Each new row is followed by its nearest point in the smallest flat space through zero that holds the last named rows.
In the rows, zero is written as 128.

J957, 3 rows:
[[ 85 125 148 139  88 134 204 148 137 126 124 158 125  95 171 106]
 [ 96  97  94 135  83 175 171 120 124 128 165 110  94 166 106 150]
 [ 64  65 183 176 112  78 148 111 120 158 111 157 141  74 137 136]]
New rows:
[111 102 134 151 163 166 153 129  82 193 123 117  90 116 135 127]
[106 103 131 141 114 128 139 120 124 136 134 128 122 127 121 138]
[114 132 141 111 129  92  97 137 128 113 168 130 134 126 131 158]
[131 122 132 131 137 118 111 122 125 132 125 126 132 127 121 133]
[ 82 122 115 161 168  91 125 173 109 117 162  96 151 120 112 119]
[121 114 136 137 131 116 119 120 125 135 125 129 131 122 122 134]
[179 112 110 146 154 129 132 142 134 152 151 131 121 101 134 192]
[133 123 125 129 135 125 112 121 125 131 129 122 128 134 117 135]
[127 150 148  92 132 103 151 144 109  96 120 103 128  94 119 194]
[131 132 132 127 132 124 126 130 129 128 124 131 132 123 132 125]

J441:
[[128 111 122 174  91 143 123 110 116 124 141 143 161 103 121 133]
 [108  93 123 125 152 115 128 149 170 118 115 148 185 129  90 145]
 [ 97 134 102 125 140 145 147 129  95 125  91 113 172 150 171 113]]
New rows:
[168 150 136 107  83 105 128 124 109 123 124 140 122 158 148  93]
[136 145 130 126 121 133 129 120 110 133 132 118 102 130 146 120]
[141  86  85 115 137 141  90 122 114 164 169  86  84  94 115 170]
[146 132 140 132 116 124 119 122 133 131 148 131  97 117 117 131]
[172 116 102 111 117 110 144 112 157 132 145 147  88 156 131 127]
[143 135 141 116 131 119 122 130 139 132 141 127  94 126 118 130]
[ 83 125 139 161 147 169 148  93  92 159  86 155  99 130 164  98]
[120 143 115 136 118 146 138 116  89 130 115 114 133 135 167 113]
[142 131 159 112 110  85  97 135 126 118  96 138 167 167 125 141]
[120 120 126 120 142 123 130 137 140 125 120 131 143 133 120 131]
[141  95 103 155 161 115 170 111 169 139 129 121 163 153 168 147]
[111 117 118 126 140 129 134 136 133 123 111 131 163 135 128 130]

J911, 3 rows:
[[129 160 166  97 174 156  72 181 123 117 105  92 109 152 132 161]
 [153 135 158 129 158 147  91 162 126 139 120 150 116 104 157 168]
 [125 122 147 147 118 150 131 144 143 152 144 123  77 133 187 152]]
New rows:
[ 88 167  96 129 172 113 120 171 117  97 137 136 129  93 145  85]
[131 134 130 119 139 127 118 133 123 121 120 126 138 128 115 129]
[153  85 167 110  98 162 127 147 143 114 151 133  96 173 132 141]
[120 130 139 132 125 141 127 139 136 136 134 112  99 142 154 138]
[117 157 132  85 168 172 156  89  94 126 158  84 145 168 102 128]
[108 142 125 107 132 127 124 131 125 110 119  89 131 162 101 113]
[111  93 163 109  92 107 141 160 104 135 137 170 147  98 105 135]
[141 121 123 135 129 120 130 120 124 131 128 155 144 105 124 129]
[ 89 135 144 169  97 132 165 122 163 152  96 153 150 126  93 120]
[125 118 113 136 111 117 149 108 129 129 135 136 136 124 122 113]
[133 150 160 148  96 156 117  88  85 118 141 153 126 109  87 102]
[133 124 118 129 126 118 134 117 124 125 127 142 146 117 114 120]

J218:
[[117 120 144 159 157  98 131  52 149 119 157 103 106 131 110  69]
 [ 75  93 123 158 167 112 142 147 155 102 110 101 114 132 151 159]
 [141 134 136 127 172 126 124 142 103 117 133 142 141 109 130 159]]
New rows:
[144 152 148 158 100 158  98 114 103  86 130 124 137 156  85 123]
[145 139 131 121 118 131 123 114 120 136 137 135 131 127 118 112]
[165 123  91 171 172 149 133 157 118 156  97 167 156 109 169 101]
[138 133 130 122 144 132 125 144 112 125 127 139 138 118 130 150]
[145  90 131 117 136 132 102 146  92 172 124 105 111 104  91  84]
[143 137 132 123 121 129 124 114 122 134 137 133 130 127 119 113]
[137 131 144 144 161 132 107 131 168 149 151 127 159 110 123 107]
[133 130 135 134 147 121 126 111 124 124 139 128 127 122 122 120]
[172 142 130 119 158 156  86  95 160 173 100 102 141 161 143  94]
[140 136 131 125 115 127 125 105 128 136 138 129 126 131 117 101]

J310 (3 x 16):
[[122 123 140  51 163 124 158 141 170 144  74 102  76 122 145 101]
 [100  98  88 118 145 109 124 160 115 153 105 119  60 134 153 100]
 [165 106 113 120 158 110 138 110 118 156 143 111  99 125 106 102]]
New rows:
[120 172 156 116 144 167 108 151 108 143 100  99 153  99 126 123]
[122 140 145 113 124 137 133 129 145 118 115 129 139 126 133 136]
[150 101 159 156 100  93 142 171 141 158  88 156 170 150  95 139]
[128 134 134 135 121 133 126 125 128 121 133 132 143 128 126 136]
[139 109 139 113 100 169 140 164 163 106 103 119  89 132 171 136]
[ 99 134 135 102 126 134 133 149 148 122  95 127 114 128 152 128]

J26, 3 rows:
[[ 88  90 117 148 147 115 166 168 146 131  67 154 128 163 111 154]
 [135 113 106 102 173 148 128 117 102 103 110  76 167 116 156 115]
 [118 115 144 125 140 156  84 170 124 119  94 115 146 142 139 126]]
New rows:
[142 123 166 104 102 107  94  91 157 161 154 114 133  95  91  85]
[148 154 142 125 103 129 106 110 126 134 167 130 116 113 129 118]
[157 152 159 105 151 171 156 100 131 148 111 154 106 135  88 141]
[128 131 127 132 121 120 137 122 132 133 135 137 120 127 122 130]
[105 135  92 119  90 150 143 133  95 157 149  90 142  90 106 131]
[138 134 122 121 130 127 133 110 122 125 142 118 131 117 133 122]
[139  88 165  86 138 110 165 150 105 118  85  98  90  97 169 148]
[121 113 115 123 150 131 140 131 122 119 107 114 143 131 134 129]
[121 162 111 157 153 117 141 102  96 120 145 152  90 173 105 140]
[126 131 122 136 119 110 154 115 136 136 138 145 114 128 117 134]
[107  92  95 123 153 134 134 137  95 141 122 113 107 113 110 129]
[121 115 115 125 146 126 146 128 125 122 112 120 138 131 131 131]
